There are 9 hidden switches. A switch that is on adds its own fixed numbers to the row, and there is some noise. The rows also spread widely along 11 directions, which tell nothing about the answers.
In the rows, 128 means zero.
Some rows, each with its switches (1 for on, 0 for off) after it:
[164 158  54 169  58  78 145 114  84 111 155  87  91 124 117  97 104 145
 175 130  93 132 166  78 107 138 137 153]	0 0 0 0 0 1 0 1 0
[ 56 143 170 161 120 110 101 157 133 128 116 153 165 111 174 121 141 116
 162 127 112 142 114 107 120  86 131 133]	0 0 1 0 0 1 0 1 1
[147 147 110 112 189 130 137 119  72 106  98  75 170 148 106 109  93  99
 151 112 184 183 137 143 135 148 126 142]	0 0 1 0 0 1 0 1 0
[158 132 175 123 200 125 126 116 154 173 158  72 146 100 163 154 181 204
 113 153 120 157 159 110 117 133 106 123]	0 0 1 1 0 0 0 1 0
[157 177 127 160 162 133 131 125 143 118 204 161 129 114 147 171  79 154
 157 107 183 169 157  58 109 118 145 135]	1 0 1 0 0 1 1 1 1
[140 188 119 173 196  95 151 112  81 153 125 102 157 134  87 124  92 123
 165 159 186 178 119  77 140 144 104 167]	0 1 1 0 1 0 1 1 0
[158 120 138 124 157 123 122  91 165 131 164  40 136  81 146 156 146 182
 116  83 162 158 184 188 130  92 149 101]	1 0 1 1 0 1 0 1 1
[136 126 197  98 221 189 120 100 131 105 167 156 165 148 157 160  88 124
  94 105 135 128 128 107 142 137 172 102]	1 0 1 0 1 0 0 1 1
[128 155 106 161 105 126 139 150 111 129 153 172 120 115 121 134 111 149
 164 106 185 131 111 122 131 139 111 118]	0 0 1 0 0 1 0 1 1
[141 156 145 147 163  81  91 112  90 143 105 101 163 115 183  97 142 134
 104 132 123 172 139 120 122 174 102 122]	0 0 0 0 0 1 1 1 1
[139 127 172 119 156 121 108  99 152 128 156  96 154 110 187 127 133 182
 115 123  92 148 176  78 117 142 151 122]	0 0 0 1 1 1 0 0 0
[153 143 121 129 156 130 155 152 105 152 144 116 134 134 136 121 138 147
 119 163 127 132 106 129 112 131  99 131]	1 0 0 0 0 0 0 1 0
[132  86 156 154  98 135 133  77 130 127 129 114 115 134 101 117 133 144
 163 102  65  63 145 113 145 114 175 110]	0 0 1 1 0 0 1 0 1
[ 72 131 233 114 226 179 100 116 168 122 133 164 189 124 164 160 121 124
  99 115 137 141 119 137 148 103 163 111]	0 0 0 0 1 0 0 1 1
[105 136 157 164 127 131 137 156 112 144 115 149 139 147 134 121 153 145
 172 199 110 123  88  48 129 124  90 185]	0 0 0 0 1 1 0 0 0
[ 94 109 191 152 145  95  91  80 110 153  81  96 160 105 160  94 169 146
  82 122  70 105 122 165 154 150 127  92]	0 1 0 0 1 0 0 1 1
[117 107 133 146  65  88  86 125  82 100 101 135 156 118 167  76 109 134
 173  67 115 135 159 110 112 157 149  99]	0 0 1 1 0 1 0 1 1
[155 141 118 116 178 158 174 111 129 136 158 108 141 128  92 136  86 130
 137  98 147 120 140 177 140 122 182 100]	0 0 0 1 0 0 0 0 1
[156 171  91 107 142 106 131 134 100 129 193 100  97 104 143 127 131  84
  70 125 140 108  97 202 165 124 126  76]	0 0 1 1 0 0 0 0 1
[154 110 138 110 147 129 141 138 171 166 155  69 168  71 181 151 148 206
 127 118 153 198 181 184  81  93 125  98]	0 1 1 0 0 0 0 1 1
[183 143  94 154  68  80  97 162  96 132 158 137 104  92 160 129 149 181
 158 127 212 164 136 101 113 173  65 128]	0 0 1 1 0 1 0 0 1
[164 101 130 149 151 165 198 112  76 156 114 145 146 174  72 111  91 178
 179 138 136  98 109  86 122 172 122 133]	1 1 1 0 1 0 0 1 0
[183 153 101 123 144  89 106  85  84 117 126 110 121 114 117 107 112 153
  86  85 172 134 151 152 144 210 115  93]	0 0 0 0 0 0 0 0 0
[113 172 121 110 176 106 112 103 118 108 165  89 139  97 137 136 104  80
  74  87 156 145 132 185 158 106 154  80]	0 1 1 0 0 0 0 1 0
[ 92 130 160 132 189 157 183 114 139 164 120 148 185 123 102 120  89 167
 147  94 140 126 121 153 132 126 164  89]	0 1 1 0 1 0 0 1 0

New rows. What belongs after each?
[150 157 125 121 167 112 118 146  95 135 130 130 168 123 172 120 109 137
 120 136 172 184 134  99 107 170 103 124]	0 1 0 0 0 1 0 0 0
[162 110  99 138  94 116 148 118  68 111 113  85 137 155 102  77  90 136
 192 132 105 131 151  95 113 144 150 149]	0 0 0 1 1 0 0 1 0
[136 107 180 160 138 148  83  76 140  84 116 104 136 127  96 159 118 158
 173 109 175 147 175  91 144 111 151 173]	0 0 0 0 1 0 0 1 1
[ 90 131 185 134 124  86  59 116  92 102 118 139 153 129 192  96 145 104
  91 132  75 115 115  75 134 144 120 120]	1 0 1 0 1 0 0 1 0
[123 113 207 166 143 133  80 112 113 131 126 188 142 139 146 130 142 162
 144 140 156 111 109  37 142 161  98 133]	0 1 0 1 1 0 1 1 0
[156  93 121 130 120 125 173 132 129 177 129  50 143 121 131 106 160 168
 144 185 102 132 119 158 113  90 110 134]	0 1 0 1 1 0 1 0 0
[125 173 141 158 193 145 167 124 105 155 172 122  94 144  82 152 149  93
 116 183 126  75  63 122 186 104 112 133]	0 1 0 1 0 0 0 1 0
[198 104  92 122 115 111 135 105  82 109 128  28 132 133 119 117 111 142
 157 131 137 169 182 114  97 120 127 153]	1 1 1 0 0 0 0 1 0
[120  73 181 117 144 126 104 106 115 138  71  72 189 125 142 104 146 120
 141 110 132 140 137 177 132 109 139 106]	0 1 1 1 0 0 1 0 1
[ 77 180  83 146  83 111 149 188 113 119 183 147 125 113 158 114 106  54
 149 159 129 141  64 154 134  40 129 128]	0 0 1 0 1 1 1 1 1
[123 136 117 107 126 110 132 153  93 128 141 141 157 125 155  95  95  94
 106 106 136 115  99 165 122 124 143  74]	1 1 0 1 0 0 0 0 0
[128 164 154 143 151 129 129 138 118 148 202 197 120 115 191 133 125 159
 105 130 114 107  99  81 141 170 125  82]	0 0 1 1 1 1 0 1 1
[158 142  97 124 112 125 139 155 126 119 180 131 134 109 151 131  98 177
 172  97 182 171 165 103  94 130 133 113]	0 0 1 1 0 1 0 1 0
[127 117 230 158 196 138  83  72 146 133 122 113 163 128 149 146 145 165
 137 133 110 135 159  63 143 133 147 147]	0 0 0 1 1 0 1 1 1
[129 137 107 130 153 106 150 102 133 141 120  39 151 107 104 114 131 134
 139 114 129 159 156 188 126  83 142 122]	0 0 1 0 0 0 1 1 0
[164 148  97 131 136 113 146 143  92 143 137 106 137 116 124 120 120 145
 144 127 168 164 134 154 114 148 108 122]	0 0 1 0 0 0 0 1 1
[169 163  80 127 127 120 174 136 116 128 219  70 122 119 142 137  75 131
 173 156 108 170 166  76  97  80 168 145]	0 1 1 1 1 0 0 1 0
[153 116 136  90 158 128 108  96 120 116 128  99 174 118 189  97 107 161
  85  89 135 173 162 151 110 168 138  85]	0 0 0 0 1 1 1 1 0
[117 207 135 145 227  92 152 159 109 168 150 103 188 110 137 128  87 117
 134 153 192 197 111 120 122 112 119 136]	1 1 0 1 1 0 0 1 0
[132 109 175 150 131 141  92  79 125  82 126  98 136 133 116 148 112 137
 172 116 127 140 174  71 135 111 163 171]	0 0 1 0 1 0 0 1 1
[126 186 143 183 166 111 129 135 157 134 182 167 150  99 108 168  71 158
 183  95 233 169 153  62 115  92 147 136]	1 1 0 1 0 0 1 1 0
[133 130 111 196  91 137 164  96 108 118 132 106 104 150  71 120 107 129
 210 156 100 104 127  77 144  93 149 184]	0 0 0 0 1 1 1 1 1
[145 113 123 142 143 117 180 125 107 194 109  55 146 120 140 108 171 162
 139 178  70 129 118 155 120 127 103 131]	0 1 1 0 0 1 0 0 1
[126 190 117 150 156  81 107  92 117 110 170  95 107  98 113 147 116  86
  89 103 145 118 129 154 168 109 148 115]	1 0 1 0 0 0 0 0 1
[159  90 134  95 139 128 121 117  78 111  99  87 192 142 177  86  90 149
 132 100 143 182 158 119  92 166 129 110]	1 1 1 0 1 1 0 1 0
[ 79  71 194 105 140 144 109 104 154 124  90  91 195 110 157 112 139 153
 126  94 107 139 148 170 121  89 160  97]	0 1 1 0 1 0 0 1 0
[122 148 136 123 171 104 125 102  76 127 101  96 167 143 141  89 112 112
 118 134 106 144 123 107 142 172 126 132]	0 0 1 0 1 1 0 0 0
[160 186  78 131 190  84 176 121  92 179 143  57 147 110 125 111 121 121
 104 154 151 172 116 163 135 140  99 115]	0 1 1 0 0 1 1 0 0
[141 128 158 149 119  85  79 105 137 146 147 110 118  91 182 129 182 167
  90 134 127 119 134 110 140 140  90 103]	0 1 0 1 0 1 1 0 0
[145  77 183 139 114 150  94 106 126 117 118 157 137 139 132 133 140 161
 149 112 155 102 133  83 132 140 122 117]	0 1 0 1 0 0 1 0 0
[ 88 176 123 164 125  57 140 153 124 161 156  96 156 101 157 108 121  91
 153 158  83 139 116  97 109  53 141 131]	1 1 1 1 0 0 1 0 0
[158 145 132 105 231 174 198 144 125 162 147  96 173 144 104 152  97 128
 142 153 157 162 117 159 117 107 144 138]	1 0 1 0 0 0 0 0 1
[115 170  80 186  68  76 139 134  60 116 144 137 116 126 119  86  76  91
 179 121 126 118 109 101 144 127 148 126]	0 1 0 1 1 1 0 1 1
[102 182  93 155 102  76 152 153  90 154 162 174 141 101 150  95  82 110
 126 121 117 123  92 132 125 142 140  85]	0 1 1 0 1 0 0 0 1
[157 155  88 127  90  79  74 112  80  79 162 114  96 101 153 117 125 119
  79  95 202 135 116 150 155 159  88 103]	1 0 1 0 1 1 0 1 0
[102 142 135 134 131 129 125 169 115 120 125 162 160 121 112 128 101 103
 164 110 215 142 100 146 134 101 126 117]	0 1 0 1 0 0 0 0 0
[107 131 130 130 119 139 107 111  84  86 113 193 144 148 124  90  81 103
 119  72 178 107  92 139 160 170 132  86]	0 0 0 0 1 1 1 1 0
[111 138 160 189  92  96  61  81 123  84 127 126 109 114 111 136 131 115
 159 108 173 113 135  85 178 110 133 159]	0 0 0 1 1 1 1 0 1
[129 175 113 143 189 107 178 117 103 166 147  75 137 121  91 112 122 133
 133 147 127 126 106 154 157 128 127 121]	0 0 1 1 1 0 0 1 0
[117 146 169 144 173 130 123 119 169 137 165  94 158  96 146 170 128 173
 151 144 157 181 165  86 116  79 135 155]	0 1 1 0 1 0 0 1 0
[120 160 173 138 187 155 132 126 113 132 184 170 106 146 122 150 142 115
 112 164 131  83  69  78 179 137 112 127]	0 0 1 1 1 0 0 1 0
[125 181 102 146 122  99 149 162 161 163 199 157 111  69 140 138 135 182
 118 108 175 127 120 165 122 114 116  74]	0 0 0 1 0 0 0 1 0
[167 126 141 115 181 169 157  73 105 111 157 132 123 160  90 135  85 144
 124 116 117  95 136  86 155 175 163 121]	0 0 1 0 1 0 0 0 0
[123 179 143 174 195  88 158 144  54 190 103 131 158 151 114  90 129 119
 154 183 104 124  82  68 138 177  96 143]	0 1 0 1 0 0 0 1 0
[173 124 101 129 122  97 156 126  69 165 136  37 124 130 155  89 154 115
 120 178  50 127 125 162 121 125 122 119]	0 1 0 1 0 0 0 1 1
[150 126 143 111 126 100  82 113  92 117 153  80 114 117 176 112 171 126
  80 149 110 124 119 130 151 147  96 112]	0 0 1 1 1 0 0 1 0
[166 133  94 161  95 120 140 124 104 131 164 121  92 106  83 145 123 149
 162 105 208 116 121 160 151 121 114 109]	0 1 1 1 0 0 0 1 1
[157 153 145 174 175  90 108  74 101 129 131  35 125 127  94 144 135  86
 135 157 143 133 139 108 164  94 132 174]	1 1 0 1 0 0 1 0 1
